There are 9 hidden switches. A switch that is on adds its own fixed numbers to the row, and there is some noise. The rows also spread widely along 14 directions, which tell nothing about the answers.
Some rows, each with its switches (1 for on, 0 for off) after it:
[-13.4 -25.3 -24.6  -7.0 -18.3  -1.2  13.7 -18.3   6.1  -6.0  -3.0  10.6
  15.8 -18.1  -8.7  24.3 -31.8   7.5   3.1  13.6 -18.7   7.1  12.0  32.4
 -14.6   1.1 -13.8  -9.7  18.4  13.4] : 1 0 1 0 0 0 1 1 1
[ -5.9 -27.2  -8.2  10.3  -4.1 -25.3   4.8 -13.4  21.6  -1.0  12.4  17.5
 -11.0  -7.9 -10.5  -6.4   8.5 -21.8 -39.5  46.5  16.3  -7.0  16.4   7.7
  21.5 -32.5 -43.1  17.1  -1.4 -30.7] : 1 0 0 0 0 0 0 1 0
[ 15.2  11.4 -25.7 -34.8 -23.4  -2.1 -31.1  -8.2  25.1 -36.3 -27.5  12.8
 -13.9 -15.8  18.8 -38.9  -2.0 -10.1 -16.6 -33.5   1.2  -1.2  22.0  10.9
  -0.5  -0.5  25.8 -28.7 -14.1   6.4] : 1 1 1 1 1 1 0 1 1
[  7.0  16.1   5.2 -18.2 -13.7  -1.0 -21.2   7.6  19.0 -10.5  -0.5   9.8
  -5.5 -17.6   6.6 -30.6   1.4  -5.8 -37.5  11.4  22.8  28.7  27.2   1.4
  -2.8   2.1  16.8   4.9 -20.3 -19.6] : 0 0 1 0 1 1 1 0 0
[ 18.8   7.1 -23.3  -3.7  13.3 -18.9 -14.6 -14.7 -12.8   5.1   9.6   1.5
  -5.3   2.0  -1.7 -10.7  -3.2 -22.0 -18.3   8.0   3.1   0.5 -13.2  13.9
  51.2 -18.7  -6.8 -16.2  -2.0 -15.4] : 1 1 0 0 0 0 1 1 1
[  3.0   6.7 -10.9  -5.2   3.3 -13.6   3.9 -16.2  14.2  10.3 -14.1  10.3
 -14.7  -9.4  18.5 -55.0  10.8  -5.5 -21.1   0.6  -0.8  -5.2  22.7   9.9
  18.7   0.0  -8.5   0.2   5.9  -1.8] : 0 0 0 0 1 0 1 1 1
[ 10.7  33.2  -4.1 -36.2  20.2 -17.1  -2.3  29.1  -6.2   4.2 -15.3   7.0
   8.5  -7.5  -2.8 -10.4 -27.3 -11.2  -3.1 -20.9  -7.3  26.6  15.7 -10.2
  -0.5   6.3   5.4 -29.2   7.9  14.8] : 0 0 0 0 1 0 0 1 1
[ 16.0  -3.8 -13.7 -15.8  -8.1 -18.5 -35.6  39.1 -10.6  27.2 -27.9  43.5
   4.3 -15.2  -0.7 -59.0 -17.2  12.3 -15.0  -5.0  33.5   5.7 -15.8   1.0
  -7.3  11.9 -21.3 -27.1  12.0   4.9] : 0 1 0 1 0 0 1 0 1
[ -2.0   2.4 -17.3 -20.3 -39.0  14.8 -14.3 -17.4  27.6 -16.7  -3.6   8.2
  -6.7 -21.0  19.0  12.8  -2.9  28.6  -4.2  -3.7 -16.5 -10.1 -34.7  35.8
  -7.1  -2.9  25.2 -29.1  -1.4   3.7] : 1 0 1 0 1 1 0 1 0
[  3.1  26.9   4.5 -24.8  -9.3 -14.4  17.7  16.9  17.1  -1.6  -2.0  33.5
  11.7 -29.7   9.6   4.7 -15.1  -7.8 -22.7  25.0 -12.2  67.7  32.3   8.1
  -3.7  -3.4 -22.9 -12.0  -2.3   5.6] : 0 0 0 1 1 1 1 1 0
[ 10.4 -19.3 -12.0  18.6 -16.9 -14.0  32.3 -20.7 -11.4 -38.5  12.5  -2.6
   2.3 -20.6  42.1   9.4  10.2 -13.9   3.9   3.5 -30.8 -19.6  21.0  40.0
  23.0 -23.9  -2.3   6.3  16.0  22.4] : 0 0 0 1 1 1 1 1 1
[ -8.6   3.8   1.6   4.2   4.3 -21.3  23.5   8.3  11.5  22.1   1.1  12.2
 -12.0 -17.5   9.7   2.7   2.5  -7.1 -29.5  37.2 -13.4  -4.0   4.6   8.0
  15.2 -14.7 -30.4   0.9  26.9 -11.7] : 1 0 0 0 0 0 1 1 0
[-15.2   2.1   5.9 -13.7 -20.8 -10.3  -8.9  10.7  13.8  -2.0   1.2  12.7
 -26.5 -21.0  33.4 -11.4  11.8   3.4 -35.8  17.0  16.9 -10.2  -7.7 -18.1
  10.4 -13.8 -10.8  25.3  11.4  -7.5] : 0 0 1 0 0 1 0 0 1
[ -6.5   2.9  -7.8 -27.7 -18.9  -8.2 -10.4 -13.6  -7.8 -25.4  -5.1   8.0
   4.4   2.4  14.0  27.6 -18.1  11.7  16.0 -29.1 -16.2 -39.4 -16.4  20.6
  10.5 -10.6   5.6  -4.3  33.4  21.8] : 0 0 1 0 0 1 0 1 1
[ 13.6  12.2 -23.3  -5.0  11.3  -8.4  -4.7 -29.6  16.2 -19.9   1.7  10.0
  -7.8  11.7   1.8 -27.6  14.0  14.0 -12.6 -20.9  15.8 -11.3   1.6  25.3
  17.3 -17.0   5.7  -0.8  -5.4  -6.5] : 0 1 1 0 0 0 0 0 0
[  7.7 -13.6 -24.3  -6.3 -17.8  -3.1 -18.7  10.2  -0.3  -3.2   1.4  -3.4
 -11.0 -30.7  16.8 -10.0  -6.7   7.1 -24.9   2.3   2.5 -33.0 -39.6  31.4
   4.7  -6.8  18.4 -31.2  13.5   1.9] : 1 0 1 1 1 0 1 1 0
[-16.3   3.5  -7.2 -15.8  -0.2   0.0  20.9   0.3   3.2  -8.1  -1.0  16.1
   7.9  -5.8  13.2   9.4 -16.9  16.1  -6.2   1.2  13.1  -8.9  37.0   7.3
  -8.7  -3.9  -5.6   8.7  36.4   6.1] : 0 1 1 0 1 1 0 1 1
[ -5.4  15.1   9.1 -36.2 -12.9  -0.5  -8.6   9.4  12.5   1.4 -14.9  28.1
   8.5 -11.6   0.8 -12.6 -27.3  41.5 -15.2  -9.4  18.8   5.6  13.7  14.3
 -31.0  18.5  -3.4  10.2  21.8  16.4] : 0 0 0 0 0 0 1 1 1
[  5.2   1.5   4.2 -14.5 -16.7 -26.6 -13.9  -7.5  10.6   4.8 -14.1  46.7
  16.4  -4.8 -11.1 -18.1 -17.7   7.7  -0.5  20.8   0.1   4.8  14.1  45.5
  16.7  -4.7 -39.7 -12.3  15.6  -7.8] : 0 0 1 0 1 1 1 1 1
[-13.2 -13.9 -10.7  -9.8 -17.8  -8.3 -25.0  -4.0 -18.8 -12.2   2.5  -2.1
 -16.4 -15.0  28.3 -16.6  -5.0 -22.7 -22.8   2.9  19.6  -9.3   5.7 -37.1
  19.7  -9.0  -0.5  29.1  -1.8  -3.0] : 1 0 0 0 0 1 0 0 1
[ 13.3   7.8  30.9   5.0  -7.8 -12.7  10.6   6.2  18.5 -11.9  -2.5 -11.6
  -0.6 -44.8  17.1 -43.1  -9.6   4.6 -30.4  12.1  -9.1   8.7  35.8  33.2
  -9.9   9.1  -0.8  10.6 -14.3  18.7] : 1 0 1 0 0 0 0 1 0
[-22.0  11.1 -17.5 -29.6  11.6   2.7   6.6  -9.6  26.4   7.5  -5.2 -15.2
 -20.2   7.4  -3.8  19.0   2.9 -21.3 -18.3  -9.4 -19.0 -31.5   3.7  -1.5
  11.0 -16.7  19.6 -18.5  26.6 -13.6] : 0 1 0 0 1 0 0 1 0
[  7.3 -28.5 -20.1  17.8  -1.9  -0.7  15.7 -10.5  -1.0   5.9   4.0 -18.9
   1.9 -39.0   7.6 -45.4  -9.4  -7.6 -16.6   3.0 -13.7   2.1  15.5  30.0
  -1.8   3.5  10.8 -12.4 -10.5  21.3] : 0 0 1 0 0 0 1 1 0
[ -1.4 -13.9  27.3   1.8 -42.0  -7.2   2.6  27.7 -11.6 -26.2  20.1   4.2
  13.6 -41.0  23.5  25.6 -12.7  -3.4 -10.3  23.8  -4.9  -6.8  -2.8  28.2
  -7.7  -9.7   0.6  15.0  11.5  15.2] : 0 1 0 0 1 1 1 0 0
[ -1.5  30.0  11.0 -25.7 -22.3 -19.3 -17.8  -4.3  14.6   4.4  -8.0  10.9
 -21.4 -17.7  25.7  -5.7   7.2  -8.9 -16.0   6.8 -26.8  12.3 -31.0 -10.0
  31.4  -5.9 -15.2  -7.6  -3.0   1.0] : 1 0 0 0 0 0 0 1 1
[ 14.3   2.7   5.2   8.5  -7.2  -0.1  -2.3   5.9  -4.2  11.1  -6.2  32.2
  33.0  11.8 -18.4   1.6 -15.5  26.6  20.7  18.7   8.5   8.9  17.0  29.4
 -13.9   7.0 -15.1 -28.6  17.1 -11.3] : 1 1 0 0 1 0 0 1 0
[  3.8  32.4  27.9 -10.1 -16.8 -18.6  -2.9   2.5  -4.0   1.6 -13.2  24.3
  -3.8  -0.8  35.4 -12.9  12.2   4.4  -0.1   2.9 -16.6  -6.5   6.1   2.4
  27.4  -3.2 -16.6  11.7  26.8   5.4] : 0 0 0 0 0 1 1 1 1

New rows, each followed by its switches (1 for on, 0 for off):
[ -1.6  22.5   5.3 -31.9 -31.3 -17.3  -4.9   4.7  24.0 -19.7 -16.2  43.0
   5.6 -20.2  14.3 -14.1  -9.1  13.8 -11.3   1.6   2.3  42.5  19.9   2.6
 -18.0   6.4 -22.3  11.2  -4.5  13.1] : 0 0 0 0 1 0 1 0 1
[-12.1   5.0   9.4 -15.9  -4.1 -17.5  10.6 -10.3  19.1 -19.2  15.3 -13.4
 -14.6 -24.9  12.4   1.8  -3.5 -17.5 -42.1  10.4  -7.0 -19.8  18.5  24.3
  17.9 -19.5  -0.1  20.1  12.4  -0.8] : 0 0 1 0 1 0 1 1 0
[ 13.5  14.0   5.1  -2.1  14.7 -29.9  -1.3   9.3 -22.1  19.1   4.3   6.1
   9.2 -24.4   3.5 -15.3 -24.2  -5.1  -5.1  10.4 -13.2   8.7 -24.2  15.8
  33.0  -6.1 -24.5 -17.7   5.1  15.8] : 1 0 0 0 0 0 0 1 0
[  3.3  30.9   6.6   0.7 -12.4 -17.1  -2.8 -38.1  -0.4   6.4  -5.6  38.1
  12.1   4.4  15.1 -20.6   4.2  25.3  19.7  12.0 -17.1  27.7  -9.7  21.1
  28.9   3.0 -37.7   2.7  -1.9   1.4] : 1 0 0 0 1 0 0 0 0
[ -4.1   3.0   3.1  -5.3 -11.9  11.1 -33.0 -29.7 -17.0   4.5   6.7  -7.5
  -0.6   8.2  11.3  -4.8  -8.1  27.7   0.7  -6.0   8.3 -39.3 -31.0  17.8
  24.9   0.8  19.5   5.4  14.0  -6.8] : 1 0 0 0 0 1 0 1 0
[  6.7  10.6   2.4   0.4  -2.3  -3.2 -21.5 -18.1   1.1  13.2 -10.9  33.4
  15.2  20.0 -12.3 -34.5  -3.6  23.2   1.2   9.3  24.7   4.8  23.7  24.4
   6.5   8.3 -10.8   3.5   9.0 -21.9] : 0 0 1 0 0 1 1 0 0
[-12.3  14.6   0.9 -33.7  -9.7 -20.8  -5.8 -13.2  22.8   2.3  10.5  29.8
   2.5 -13.6 -14.0  19.9 -17.4  -3.1 -30.5  30.6  -4.5  26.3  -5.0  28.2
  20.5 -17.5 -37.0  -0.9   7.6 -11.0] : 0 0 0 1 1 0 1 1 0
[-15.7  20.0  -9.6 -28.7 -19.8  -0.5   0.6   1.8  14.4  15.7  -3.4  25.9
 -14.2 -14.7  28.8  13.9   1.6  18.6 -14.9  12.5  -9.5  24.5 -27.2 -13.1
   9.7  -6.2 -14.9 -14.4  20.2  -0.6] : 0 0 1 1 0 1 0 1 1
[  9.0  19.1 -14.9 -19.0   1.2 -31.6   6.4   1.7   4.8 -18.9 -10.0  21.4
   1.0  -5.6   1.6  15.7 -10.3 -24.7  -9.2  -1.6 -24.7   2.9  14.2  17.4
  25.9 -24.5 -15.7 -20.6  18.4   2.3] : 1 0 1 0 0 1 1 1 0
[ 18.1  29.1  18.8 -21.0 -22.6   0.9 -10.7  18.4  15.8 -19.9  -8.2  40.7
   6.7  -5.6  22.5 -19.8   3.6  42.3 -19.6   0.3  37.3  14.4  29.0  17.1
 -18.5   6.1   7.7   9.8   9.4  -5.2] : 0 1 0 0 1 1 1 1 1
[ 10.8 -15.1 -20.6 -21.0 -31.5  -2.3 -28.4  10.9   7.0 -17.0 -10.8  25.2
   9.6 -18.5  -0.1 -28.8 -11.6   1.5  -7.5  -7.5  23.2  34.2   8.1 -12.2
 -26.8   8.0   4.2 -17.9 -25.2   6.7] : 0 0 0 0 1 0 0 1 1
[  5.5  -4.1 -13.7  -3.1 -25.0 -10.0  -8.7  22.1   4.3 -20.2   2.6  -3.2
 -19.2 -14.5  29.1  12.0  25.2 -28.3 -11.7   2.0 -12.1 -19.2 -27.9 -10.5
  14.2 -26.5  20.0 -23.8   2.7  -7.5] : 0 0 1 0 1 1 0 0 0
[ -2.4   2.5 -28.9  -1.6 -12.0  14.4  36.6 -15.4  35.6 -13.6  -2.8  17.7
   2.8 -20.7  13.8  11.8  -0.5  48.0 -13.3   6.1  -7.3  22.6   9.0  31.8
 -40.8   5.0   7.3   0.7   3.5  10.0] : 1 0 0 0 0 0 1 0 0
[ 11.5  -3.7 -27.6  13.4   3.7   3.4  22.3  -5.3  -6.3 -28.7   3.6   2.1
   5.4  -6.0  24.8  -6.3   6.6  16.3   0.1 -10.3  12.0   3.9  23.1  -0.6
 -19.4  -3.4  15.6   3.4   1.3   7.6] : 1 0 0 0 1 0 0 0 0
[-16.4  -0.6  -0.3   9.5  12.6  -6.1  41.7  -8.5 -16.0   5.6  18.6 -10.9
  19.5 -19.5   4.6  29.0 -27.3  -5.3   2.9  24.2 -20.6   6.1  27.0  19.6
   8.9  -7.1 -17.0  -0.6  29.8   9.7] : 1 1 1 0 1 0 0 1 0
[ -4.6  -7.2 -17.6 -12.6  -4.3 -17.3  -5.9  11.1 -10.2   8.6  -7.7  20.8
  -8.1  -7.6  14.1  -5.2  -6.0   7.4 -15.2   0.2   9.4 -32.0 -19.4   4.5
  11.9 -11.1 -18.0  -9.1  43.3   3.2] : 0 0 1 1 0 0 1 1 1
[-17.4 -11.6   5.3   1.3 -28.1  19.3  -6.4 -21.2   1.3   5.2   7.6  -9.9
 -12.4 -11.6  31.2 -16.9   5.9  34.6 -17.2   8.4  15.3 -27.6  -6.2   3.6
  -7.1  10.8  16.6  28.5  21.2   0.1] : 0 0 1 0 0 0 1 1 1
[ -5.6 -13.4  10.2  -2.9 -32.1 -10.2  -5.1  -9.5  20.4   1.9  23.4   2.5
 -16.5 -28.7  21.9  17.7  11.3  -4.9 -26.5  46.3 -15.8 -11.4 -42.1  31.4
  37.6 -27.4 -15.7   2.2  -3.2 -15.8] : 0 0 0 0 1 1 0 1 1
[ 14.7  -4.5  25.0   0.5 -16.2 -14.0  -3.4  32.5   1.0  -2.3   3.0  17.2
  13.0 -33.1   8.8 -34.0  -9.3   2.1 -26.0  23.9  22.0  27.2  25.8   6.2
 -17.9   3.7 -15.7   0.6  -9.6   4.5] : 0 0 0 1 1 0 0 1 0
[ 14.0 -47.3  -2.1  18.3 -16.3 -12.1   2.2   4.0  -0.7 -10.5   9.2  14.2
  20.2  -8.1 -17.3   4.9 -11.5 -17.0  -0.1  28.6  -0.6  -8.9  15.3  40.7
  -0.9 -16.8 -24.6 -17.0   0.8  -4.3] : 0 1 0 1 0 0 0 1 1
[  6.3  40.8   5.7 -41.5   2.8  -4.6   0.2 -10.8  15.1 -25.0  -0.2  20.9
   5.8   2.7   7.5  15.8 -15.7  26.3  -9.1 -18.5   3.4  25.3  18.1  14.0
   0.6  -3.2   3.0  12.4   2.6   9.2] : 0 0 0 0 0 1 0 1 1
[ -4.1 -13.3 -16.4 -16.7 -31.1 -10.7  -6.8   4.3   2.3 -26.0   2.1  17.8
 -10.0 -27.1  26.2   3.8  -4.8   2.7 -20.9   1.2  13.5   3.7  -7.7 -17.3
  -7.5 -11.2 -11.6  14.1  -1.3  12.8] : 1 0 0 0 0 0 0 1 1
[  6.3   2.4 -25.7 -31.3  -7.6  -3.6  -9.3 -11.7  29.0 -27.6  -1.1  18.6
  -9.2 -21.5   5.9 -32.5  -8.2   7.6 -46.3  -4.2  33.2  22.0  37.2  17.2
  -6.7  -6.8  11.8   8.7 -16.8  -4.9] : 0 0 1 0 1 1 1 1 1
[ -4.0  -1.0  -8.6 -15.1 -18.3   4.0   7.4   9.0  22.6  -7.5   4.9  11.5
  -7.1 -44.7  23.0 -13.0 -13.3  15.7 -41.1  19.7  17.9  30.8  15.9   6.1
 -11.9  -0.8  -2.1   7.5 -10.0   5.3] : 1 1 1 0 0 1 0 1 1
[  8.2  -6.0 -25.8  -5.1  -0.2   9.8   1.6 -10.4  -2.9  -1.6  -5.1  11.1
  13.8  15.6  -4.1  13.6 -10.0  21.9  19.8 -12.7  -2.2 -17.4  -2.4  31.1
  -0.1  -5.2  13.4 -31.5  25.3  -1.1] : 0 1 1 0 0 1 0 1 1
[ -6.1  10.3 -26.8 -24.3   5.7  17.1   6.4 -11.7  -8.9  -4.6   2.4   0.7
  15.8 -22.0   5.7   7.7 -44.6  32.8 -12.1 -15.8   3.4  15.2  10.4  32.3
 -11.2  10.9  23.6 -13.8  18.7  22.2] : 1 1 1 1 0 1 1 1 0
[ 20.1  37.6  23.9   1.3 -18.0 -15.5  -8.3   0.7  -9.2  -2.1  -4.8  26.6
   5.8 -13.7  34.5 -19.4   2.4  18.2   1.1  13.4  -8.3  29.5  -1.4  16.0
  24.5   7.4 -14.3   9.4  -1.9   7.4] : 1 0 0 0 0 1 1 0 1
[  1.1  14.8 -28.0 -15.2  -2.1  -5.4  -5.7  -1.3  17.5   8.4 -15.2  33.2
  -7.6   2.9  10.6 -18.7  12.9   9.5  -3.8  -4.2   4.7   5.3 -11.1   1.7
   9.7 -10.3  -4.5 -24.0   6.9  -9.9] : 0 1 0 0 1 1 0 0 0
[ -1.0  -1.4 -12.1 -10.5 -34.0   0.3   2.7  10.0  17.8 -14.8  -2.1  39.2
   1.6 -20.7  21.0  -6.3   8.3  18.1 -20.4  16.4  21.3  17.7  12.9   5.1
 -16.6  -7.8  -6.0  -3.1   8.6  -4.4] : 0 1 1 0 1 1 1 1 0
[  6.9   6.8  12.6 -32.4 -28.0 -13.9 -27.1  36.2 -13.4  -2.0  -2.3  19.2
  11.9 -20.7   3.3  15.3 -26.9  -9.8  -8.0  10.1  -0.5  15.3 -17.5   3.8
   4.8  -1.9  -1.3 -21.0   8.5   4.0] : 0 0 0 0 1 1 1 1 1
[  4.0  17.4  -2.2  -8.0  -6.4   9.5 -11.6  -7.9 -18.1 -11.0 -14.7  -3.5
   0.2   3.3  27.4 -24.4  -3.6  10.3  11.1 -35.8  -3.0 -24.1  15.1  -6.0
   4.2   9.3  30.8  -4.1  16.1  14.9] : 1 1 0 0 0 1 0 1 0
[ 14.0 -21.9 -16.9  10.9 -23.3  10.3  17.4 -17.7  25.0 -32.8   5.9   2.9
   1.4  -1.3   8.3  11.3  17.3   3.6  -5.5   3.5  -7.0  -7.3  23.8  34.9
 -14.4 -14.2  16.9  -5.7  -2.1  -4.2] : 0 1 0 0 0 0 1 1 1
[ -7.8   5.1 -20.5 -27.0 -38.1   9.8 -27.4 -26.1  29.3  -9.1  -4.1  28.7
  -0.5  -0.3  -2.7  12.8  -0.4  30.5  -2.4   4.8   2.5  11.1 -34.6  13.7
  -7.3  -2.4   0.4 -25.1  -4.5 -14.2] : 1 0 1 0 1 0 0 1 0
[ -6.6   6.1 -37.7 -38.1  -7.8 -10.8 -16.9 -18.0   5.8  -6.9  -8.6  11.1
 -10.5  -4.2   4.4  23.9 -16.7  -4.9   1.6 -15.2 -22.7 -23.2 -41.2  18.9
  29.6 -18.3   4.2 -33.7  18.0   2.0] : 1 0 0 0 1 1 0 1 1
[  7.4  -9.3  18.3  -5.5 -16.8 -27.0 -19.0 -10.5  -9.8 -27.4  16.2   9.4
   8.2   2.7  -4.9   6.6  -6.1 -22.1 -12.9  15.5  10.4 -20.1  16.9  26.7
  29.5 -21.7 -19.7  21.6   7.0 -11.5] : 0 0 0 0 1 0 1 1 1
